There are 10 hidden switches. A switch that is on adds its own fixed numbers to the row, and there is some noise. The rows also spread widely along 14 directions, which tell nothing about the answers.
Known rows, each followed by its switches (1 for on, 0 for off):
[ -4.3  -5.7  16.6  -4.7   7.7 -26.9  23.3  -5.6  -9.7  -9.0  -5.4   7.3
 -20.5 -53.5  -2.3  -2.2 -16.1  47.5  18.5  -5.4  18.3  -9.9   3.4 -12.6
 -51.4]	1 1 1 1 0 1 0 1 1 0
[ -4.3  37.0   5.8   6.0  24.6  12.9  -1.2  23.6  -3.3 -10.1  -6.9 -10.5
 -44.3 -14.6 -46.9 -27.0 -23.5 -11.9  39.1 -21.9  -1.3  28.5  37.0  11.3
 -13.0]	1 1 1 1 0 1 1 0 0 1
[ 16.7 -57.3 -12.5  37.2  -3.4 -28.1  -6.3 -17.7  23.8 -16.8 -14.6 -12.4
  -4.3  -8.2 -33.9  -9.4  42.9  16.7 -15.5 -25.9  -7.1  35.8 -47.7  15.5
 -11.3]	0 1 0 0 0 1 1 1 0 0
[ -4.7   2.4 -50.7 -30.7 -45.5  -7.4  44.2  -3.7  -7.1 -11.7   3.4 -30.6
   9.5 -11.1   1.8 -16.6 -20.7  -4.1 -18.9  34.6 -18.0  11.1 -66.4  -9.9
  -4.8]	1 1 1 0 1 0 0 1 1 0
[-11.4  -7.3 -27.3  -5.9  -1.0   0.6  -5.9  21.8  -1.7  30.9  -4.2 -24.9
  11.1  38.1  -8.0  11.0  -7.4 -16.2  12.1  21.9  -0.2   3.3 -15.7  -1.1
  -0.2]	0 1 1 1 1 1 1 1 0 0
[ 12.7 -27.3 -18.3 -14.0 -16.3  14.6 -10.3  45.5 -36.0 -22.4  -1.6 -45.7
   0.3  -3.6 -34.3   1.1   1.5  38.6   8.7   1.1  25.8   5.7  35.7  -4.3
 -18.8]	1 0 0 1 1 1 0 1 0 1
[-26.8 -42.9 -30.3 -18.5   6.4  29.0  -7.5 -24.7 -31.8  -9.1  14.7  -5.4
 -42.7  28.1 -18.4  -4.4   4.9   5.5  29.4 -18.3  15.8 -10.2 -10.3   6.8
 -13.4]	1 1 0 1 1 1 1 0 1 1
[-11.6  13.2 -27.9  13.4 -36.1  38.5   3.2  -8.7   5.1  15.7 -11.8 -28.5
  11.6  51.0 -49.7  10.4 -44.7  16.2  32.7   4.3  -2.7   5.6  29.1  17.1
  16.5]	1 0 0 0 0 1 1 0 0 1
[ 15.3  30.2  -4.8  15.0 -18.5 -14.5  -2.4  -7.4  14.4 -13.5 -16.8 -20.6
  24.7 -19.9   0.1  -6.2  -0.3  -0.7   3.4 -11.7 -40.9  39.7  26.8 -21.5
 -12.3]	0 0 0 0 1 0 0 1 0 1
[ 13.4  11.7  -2.6   7.0 -48.2  25.8 -12.1   2.7 -36.8 -23.6  10.2  -9.4
  51.2  21.9   9.2  18.6  20.4  20.1  -7.5  51.4 -16.3   4.1  13.5 -28.2
  -1.0]	0 0 0 0 1 0 1 1 0 0
[-24.6 -28.7  -9.7 -13.9  12.6  11.2  -2.9 -20.8  -9.6  13.2   9.6 -12.7
 -18.2  17.4 -34.2   8.4  -8.7  18.3  31.1  -7.1   2.9  -2.9   4.3  10.1
  -7.8]	1 1 0 0 1 1 0 0 0 0
[  3.9 -41.0   9.4   8.2 -11.6 -24.4  -0.9 -41.3  20.5 -26.9 -20.5  -2.9
  -2.4 -19.4 -19.7   2.0  22.5 -15.3 -10.1   3.2 -43.2  34.7  -6.2 -21.4
 -20.3]	0 1 0 0 1 0 1 0 0 0
[-18.1  23.1  31.3 -27.3  16.5   8.2 -16.7 -13.1   3.7  -4.2  -4.3  -8.4
 -15.4 -62.0  10.9 -12.6 -14.1   6.4  40.7   2.8 -23.1  41.3  -0.3  -6.2
 -25.8]	0 1 0 1 1 1 1 1 1 0
[  2.8  26.2 -16.3 -24.1 -21.4  -7.5   7.0  16.9   2.0  -5.8 -11.7 -44.1
  17.2 -23.6  16.7   4.7 -32.6   7.1   9.7  -4.3  -5.7  28.2  50.8 -11.3
  -5.9]	0 0 1 0 0 0 1 0 1 0
[ 12.1  -4.1  27.5  22.4   4.8 -16.0 -15.5   0.1  -3.6   1.1  -3.2   7.5
  27.7 -29.7  16.4  12.0  24.9  30.3  13.0   0.4   4.8  -2.9   6.0 -21.6
 -24.6]	1 1 0 0 1 0 0 0 0 0
[-22.6  -0.1  -6.0  -3.8   2.7  61.0 -11.0  -8.7  -4.2  15.8   4.2   8.6
 -18.0  26.7  11.7   4.8  -5.0 -12.9  25.3  -2.0  17.5  -8.8 -42.6  47.3
  31.1]	0 0 0 0 1 0 1 0 0 1
[ 14.8   7.7 -29.3 -11.6  -9.7 -16.2  24.8   5.4 -43.1 -52.0  20.1 -30.9
 -27.7 -32.2 -14.6 -23.8  17.9   9.9 -11.6 -22.9 -31.0  34.1  24.4 -18.4
 -36.0]	1 0 0 1 1 1 1 1 0 1
[ -4.7 -13.3   6.9   7.6  -9.0   8.1 -10.8 -44.9 -16.2 -32.3  -4.5  -4.5
  -0.5  -3.9  -7.5  14.4  14.5  28.9   9.2  -2.5 -20.5  30.2  39.5 -15.6
 -19.3]	0 0 1 0 0 1 1 1 1 0
[ -1.2  12.6  20.4   8.6  35.3 -18.9  51.3  32.9  23.2  18.4   4.4 -14.9
 -29.5 -33.2 -16.7   6.3  -2.8 -34.1  -5.6   0.8 -20.3  20.4 -50.5  28.5
   1.1]	1 1 0 0 1 0 1 0 0 1
[-10.2   8.2 -31.6  -4.2   8.0 -11.5   5.3  18.8 -21.4  25.7  -3.6   1.4
 -15.3  -4.8  -8.1 -32.5 -43.2  24.1  44.1 -35.1  21.8 -12.4   4.5  -6.9
 -32.9]	1 0 0 1 1 1 1 0 0 1
[ -8.2  -3.5 -38.9 -25.6 -16.6  18.0  -1.9   8.6 -32.2   1.9  21.8 -37.5
   8.2   5.8   6.7  -9.2   2.0  10.6   9.5  18.4 -13.6  24.5 -37.8   2.8
  -0.9]	1 0 0 1 1 1 1 1 0 0
[ -7.0  -0.6 -20.9 -12.0 -14.7   4.0  54.0   1.6   9.0   1.8  12.3 -30.6
 -24.5  19.2 -57.1  33.5  -5.7  -4.9 -22.7  10.2  -7.8 -26.3  -0.3  11.0
 -16.5]	0 1 1 1 1 1 1 1 0 0
[ -8.0  27.5  -5.3 -21.8 -20.2  11.5  32.5 -27.4  14.4 -15.6   3.7 -18.5
 -15.5 -28.8   0.8   7.7   1.2 -27.9  -9.4   7.5 -49.9   9.9 -33.1 -12.8
 -17.7]	1 1 0 1 1 1 1 1 0 1
[  2.8   6.1 -15.5  17.5 -35.7  22.5  10.1 -15.8  10.5 -13.7 -28.5  -4.0
   4.7   5.4 -65.2 -14.0 -27.8   7.7   9.8   2.4 -11.9   6.5   5.4 -19.0
 -15.3]	1 0 1 0 1 1 1 0 0 1
[ 13.6 -20.8  -7.0  23.5  -2.9  -2.7  -4.5  16.3 -15.2  -7.5  -5.6  -4.0
   0.5   3.9 -48.6  -5.4   5.7  38.1  16.9 -11.6   7.4   1.7  13.2 -24.3
 -37.8]	1 0 0 1 0 0 1 1 0 1
[  2.2 -18.1  23.0  11.2  14.2 -28.4  36.0   5.4 -10.7   7.1   6.6  31.7
 -20.0  -2.1  -8.0  29.5   9.6  20.6  -4.9  -0.7  17.7 -52.5  -0.5 -15.8
 -38.6]	1 1 0 0 0 0 1 1 0 0
[  3.8 -55.4  16.9  40.5  28.0 -30.9 -10.2  13.9   0.3  14.7 -10.5   7.6
   5.5   8.1 -10.6  12.8  25.7  18.3  14.7   7.6  11.2   9.3 -32.1  -9.8
 -27.1]	0 1 0 1 0 0 0 1 1 1
[-31.6 -29.2  -9.2 -11.8   6.8  -1.4   4.3 -51.2 -10.7  15.4  17.4   6.1
   8.8   8.7   7.0  14.3  14.7  21.7  26.1   1.1 -36.3   2.3 -51.8 -34.9
 -29.7]	1 1 0 0 0 1 1 1 0 1

New rows, each followed by its switches (1 for on, 0 for off):
[-12.8  -6.9 -41.3 -39.3 -25.1  18.8  45.9   9.1 -32.2   6.9  33.6 -39.0
  -2.1  15.9  -5.5  29.8  -9.1  23.9  -5.9  14.4  -1.6 -30.2 -17.1  -6.5
 -18.6]	1 0 0 1 1 0 1 1 0 1
[ 14.9   2.0   8.3   4.6   3.6  20.9  17.8  37.5   6.4 -15.0   4.2 -25.7
 -21.4  15.1  11.0  42.4  39.1 -45.5 -33.0  -0.2   8.9  -7.5   2.6  33.4
  25.4]	0 1 0 0 1 0 1 1 1 1
[ -0.2  -9.3 -26.5  -7.1 -22.9 -30.4  20.6 -11.3  36.8   3.1 -37.8 -25.7
   3.8   5.9   3.5  15.9 -20.4 -33.8 -10.1  -7.1 -21.9  10.0  12.8 -19.5
 -10.5]	0 1 1 0 1 0 0 1 1 1
[-11.4  -9.0 -25.5   5.2 -26.6  -5.2  18.3 -44.3  30.6  30.8  -9.9  -9.8
  13.3  46.5 -12.8  46.6  -7.3 -12.7  -3.0 -11.5 -19.3 -39.9  14.8 -16.8
  -8.5]	1 1 0 0 1 1 1 0 0 0
[-15.3 -16.4 -13.8  12.0 -17.7  15.0   0.8 -36.4  10.1   9.6 -19.8  11.3
 -11.4  47.3 -46.2  19.1 -12.4 -10.6  19.5   2.6 -13.6 -27.3   7.7 -30.6
 -25.5]	1 1 0 1 1 1 1 1 1 1
[-11.7 -23.3 -39.8  -9.6  -8.2 -24.3 -18.8 -14.0 -15.5   1.8  -1.3 -21.3
  10.7   9.0   0.9 -15.9  -6.7  33.3  34.7 -25.1  -7.4  15.9  12.8 -28.2
 -36.8]	0 1 0 1 0 1 0 1 0 1
[ -8.0  -5.5 -20.8 -26.0 -29.8  19.2  47.3 -16.9   8.9 -21.5  -2.1 -15.3
 -32.6 -16.2  -1.1  17.4  -8.8  11.7 -18.6 -14.5  17.3 -32.9 -25.6  26.9
  -5.7]	1 1 1 0 0 1 0 1 0 1
[ -2.7  -6.8 -26.3  19.7  -8.7  20.1   6.2   8.2 -11.6   8.2   3.9  20.4
  -9.9  27.4 -22.3 -21.1   3.8   3.3  12.4   0.4  17.8 -18.8 -69.8  12.6
  -0.7]	1 1 0 0 1 0 1 1 0 1
[ 12.2  19.4  11.8   6.1  15.0  -0.1  31.4   9.0  -0.9 -20.8  10.8  12.9
 -43.7  -0.4 -30.6  12.7  32.8 -43.6 -31.0 -12.6 -15.1 -27.0   1.5  -5.0
 -14.1]	1 1 0 0 1 1 1 1 0 0
[ -0.6 -19.9  -1.3   0.3   0.6  45.0 -19.0  14.4  18.7   5.0 -23.2 -20.6
  -9.7   0.6 -25.6  18.3   4.1   7.1  13.3 -19.7  28.3   6.0  -3.7  18.9
   8.8]	1 0 1 0 1 0 1 1 1 1
[-17.6 -14.0 -22.6 -24.8  -9.2  32.3 -12.7 -29.3  13.5   9.2   5.6 -46.0
  10.2 -15.4 -34.7  15.7 -13.0  53.9  40.0 -39.0  -2.7   5.8  20.3 -17.6
 -28.3]	1 0 0 1 0 0 0 0 1 1
[ 34.8  15.8  -0.9  17.5 -33.2  -7.6  12.5  14.2   4.5 -27.9  -1.9 -26.2
  23.2  -5.8  35.5  31.7  33.2  -7.5 -43.2   5.0  -9.8   4.6  22.2   8.7
  11.3]	0 0 0 0 0 0 0 1 0 0
[-11.3   4.9   2.6  21.7  10.7  -1.7  -3.1  -7.5   0.1  20.8   8.7  -0.8
  13.9  45.1 -31.5  25.3  10.2  -6.9  24.1  16.7 -37.3   2.8  11.3 -34.9
 -22.8]	0 1 0 1 0 0 1 1 0 1
[-10.7  20.7 -25.6 -29.3  -5.0   5.6  39.0  21.9  -4.2  18.9  13.0  -9.3
  -6.4  -0.5  -9.4 -10.0 -24.7 -20.8  -4.1  13.2 -11.3 -12.5 -50.5  -7.3
  -6.4]	0 0 0 0 1 0 1 1 1 0
[-18.7  16.4 -48.1 -20.7 -16.4  -0.3 -13.1 -12.1 -24.9   8.2   4.0 -28.6
  10.8  35.2  32.8  -5.8 -19.6 -15.7  28.3   5.7 -17.5  27.1  26.4  -6.0
   9.5]	1 1 1 0 1 1 1 0 0 0
[  5.4 -23.6 -21.7 -19.0 -28.0  -5.3  11.3 -25.4  23.5 -16.5 -12.8 -42.9
  -0.1  -7.5 -17.2  18.9   6.3  -6.7 -16.3  -8.0 -41.2  32.0   3.9 -11.1
  -5.2]	1 0 0 0 0 0 1 1 0 0
[  0.4  16.1 -23.2  20.5  18.0  -3.4  -5.4   3.5 -14.8   3.8   0.4  -8.3
 -30.7  14.9  -0.6 -13.5  -5.6   1.6  30.9 -42.0  -3.5  34.9  33.2  31.4
   4.4]	1 0 0 0 1 0 1 1 0 1
[ -8.0   0.1   8.5  -6.3 -19.3   6.8  39.3 -16.9  -2.5  -5.0   6.3 -23.8
   1.4 -10.1   2.0  43.7 -10.0  29.0  -3.5  12.0 -11.3  -3.2  16.8  20.2
  -5.2]	0 0 0 0 1 0 0 1 0 1
[ -4.0 -20.3 -11.2  23.1 -12.4 -23.7   3.4 -31.1  33.3  31.9 -28.1 -24.9
  13.3 -14.5   4.7  13.4 -24.4  20.2  20.8 -14.5 -12.3  28.0 -11.4  10.4
 -12.6]	1 0 0 1 1 1 1 0 1 0
[ -5.6  14.7  37.0  14.8  16.3 -13.1  39.9 -22.3   5.8   9.8   9.3   9.4
  -3.4 -15.1 -10.7  41.0   4.0  -8.1  -9.8  17.2 -32.7 -21.4   9.1 -24.4
 -32.3]	0 0 0 1 1 1 0 0 1 0
[ 18.6 -23.4  -6.6   4.5 -26.2 -47.2  37.2 -17.4 -15.6 -39.5  -1.0 -24.0
   2.8  -8.4   7.8  24.1  20.9  -6.1 -40.3  17.6 -48.5  32.3  30.1 -18.9
 -19.3]	0 0 0 0 1 0 1 1 0 0
[  0.1   3.6  16.6 -23.0  -6.2   3.4 -30.4   6.9  -3.5   2.6 -17.1 -18.7
  18.3 -49.3  34.1   0.6  -9.0  19.6  29.9  11.9 -11.5  33.0   9.7 -20.0
 -21.3]	1 0 0 1 1 0 1 1 0 0
[ -1.6 -59.2 -42.1  28.2 -19.4 -45.4  -8.2 -41.0  16.1  22.7 -19.3  -5.8
  18.0  46.3   2.2  11.9  11.8  -0.9   0.2   2.2 -22.2  10.5 -29.4 -10.0
 -15.4]	0 1 0 1 1 0 0 1 0 0
[-11.4   8.7  16.4  22.2   9.0   1.9  11.2 -33.2   0.4  20.9  12.3  27.3
  -6.5  31.0 -13.8  36.9  11.6   2.3  16.6  12.8 -23.5 -29.6   2.4 -22.0
 -27.5]	1 1 0 1 0 0 1 1 0 0
[-11.0 -34.9 -25.2   4.2   3.6  16.6  -2.7 -13.8 -30.5   6.9  18.9  26.2
  -4.2  23.3 -26.4 -25.1   7.4  25.5  17.1   1.2  13.7 -21.6 -64.5  -9.9
 -14.5]	1 0 0 0 0 0 0 0 0 0
[ -3.6 -58.9  25.0  23.6  23.4 -29.3  -0.9  -3.6  -4.8  14.6  -5.5  13.8
  11.8  -1.0   4.6  28.8  24.8  24.4  15.2   2.2   3.6  -6.8 -17.2 -25.5
 -31.3]	1 1 0 0 0 0 1 0 0 1
[ -6.1  -7.4 -16.4  -4.8 -44.0   2.4  40.7  15.9   7.7   8.2 -24.7 -27.1
  -6.6  24.9 -24.6  16.3 -54.8 -15.2   5.7  55.6  -4.9   0.5 -11.8  11.2
   2.8]	1 1 0 1 1 0 1 1 1 1
[  1.8 -21.9 -11.2  -0.8   5.8  34.2 -32.5  25.3 -27.5 -12.8  27.4 -25.4
  19.0  19.4 -33.6   1.5  54.0  17.7   8.7   4.1  -0.2   6.0 -28.7 -26.6
 -17.2]	0 1 0 1 0 1 1 1 0 1
[  6.7 -24.8 -15.7 -11.4 -10.2 -15.2 -21.7  -7.8 -29.9 -30.0  -9.7  -1.3
   1.4 -11.6 -17.6 -26.8  10.0   7.4   7.9  -2.3 -18.9  20.0  17.1 -58.7
 -46.5]	0 0 0 1 1 1 1 1 1 0
[-10.8 -43.3 -28.2 -39.8 -38.3  -3.4  18.7 -13.7 -29.1 -22.4  -7.0 -23.4
  -6.8  -5.2  32.8  15.1 -20.0  30.3   0.4   4.6   9.8  -3.1  14.9   4.9
 -13.0]	0 0 0 0 1 0 1 1 0 1
[-19.3  -3.9 -20.9   8.7   2.3  -2.5  19.7 -10.0   0.8  36.9  17.9 -14.9
  31.5  35.2   1.1  30.0   8.8  -4.4   1.4  19.9 -12.7 -11.6 -43.6 -12.5
  -3.3]	0 1 1 0 1 1 1 0 1 0
[ -0.2 -23.6 -39.2 -17.6 -18.9   2.8  48.4  24.4  -5.3   6.6  19.8 -66.4
  12.7   8.5 -11.9  40.7   5.3  27.9 -22.5   5.8  -1.3   7.2 -24.1  15.9
   2.1]	1 0 1 0 0 0 1 1 0 1
[-15.8 -18.2 -18.8 -37.8 -15.1  -3.6  43.9  11.5  -3.5  28.3   4.6 -30.4
   5.5  13.3 -50.1  25.0 -35.9   5.8  -3.2  38.5 -19.6 -29.3 -19.3 -31.3
 -30.1]	1 0 0 1 1 1 0 1 0 0
[ -8.7  22.4  -5.7  24.7  40.9  -2.6  -5.5 -13.5  25.3  52.5  17.9  -7.5
  28.8  14.0  -9.0  22.1  25.8  -3.0  17.3 -27.7 -33.2   8.0 -26.1 -24.6
 -10.3]	1 0 1 0 0 0 0 0 0 0
[  7.3  18.5 -26.4  -6.5 -52.2   8.7  25.9 -33.5 -12.4 -26.4   6.8 -15.9
  17.3  -4.0 -13.6  10.0  -1.7  18.5 -15.9   0.6 -26.7 -14.1  21.6 -28.8
 -20.4]	1 0 0 0 1 1 1 0 0 0
[-10.2  13.4  -9.7 -10.7   2.3 -15.0  32.7 -17.2   6.2  -2.8   9.3 -30.9
 -32.6  -0.6   7.9  14.9 -12.5 -14.3   4.9   1.2 -33.7  36.7  10.5  40.2
  15.1]	1 1 0 0 0 0 0 1 0 0
[-20.9  22.5   1.0  12.9  12.5   6.5   7.5 -31.9  11.3  55.3  14.6  -4.9
  10.7  18.9  15.5  46.9  -7.9  23.0  33.3  -7.1 -18.2 -11.7   3.7   7.9
 -12.1]	1 0 0 1 1 0 1 1 0 0
[ -1.4  31.5  -6.1 -25.0 -11.4  -3.1  36.6   1.9  16.5 -10.5  -6.9 -17.2
 -17.9 -18.8 -22.1   0.1 -17.3 -48.0  -6.7  15.5 -45.5   3.3  -9.1 -37.2
 -23.9]	1 1 0 1 1 0 0 1 1 1
[ -1.7  -3.6   4.5  30.4   5.7  -6.2  12.6  14.4  23.7   4.2 -42.3  10.3
 -28.8  12.8 -48.3 -16.0 -29.7 -31.9  12.4   5.8   1.9  21.7 -14.5  18.0
   1.3]	0 1 1 0 1 1 1 1 1 1
[ -2.5 -21.5 -26.4 -32.4 -17.4   3.3  15.7  15.0 -19.1  -2.3  30.1 -36.9
  37.1   1.7 -16.5  26.0  30.9  29.2 -11.7   4.8 -10.3 -23.8 -20.7 -50.4
 -34.9]	0 1 0 0 1 0 1 1 0 1
[ 11.3  12.6  17.3  17.8   8.7 -17.8  35.7  11.0 -22.6 -29.4  -8.1  27.2
 -44.0 -14.4  -1.1 -14.2  -6.9 -16.2  -9.3  -1.1  -6.6  -0.2   4.4   6.5
 -13.2]	1 0 0 0 0 1 0 1 0 1
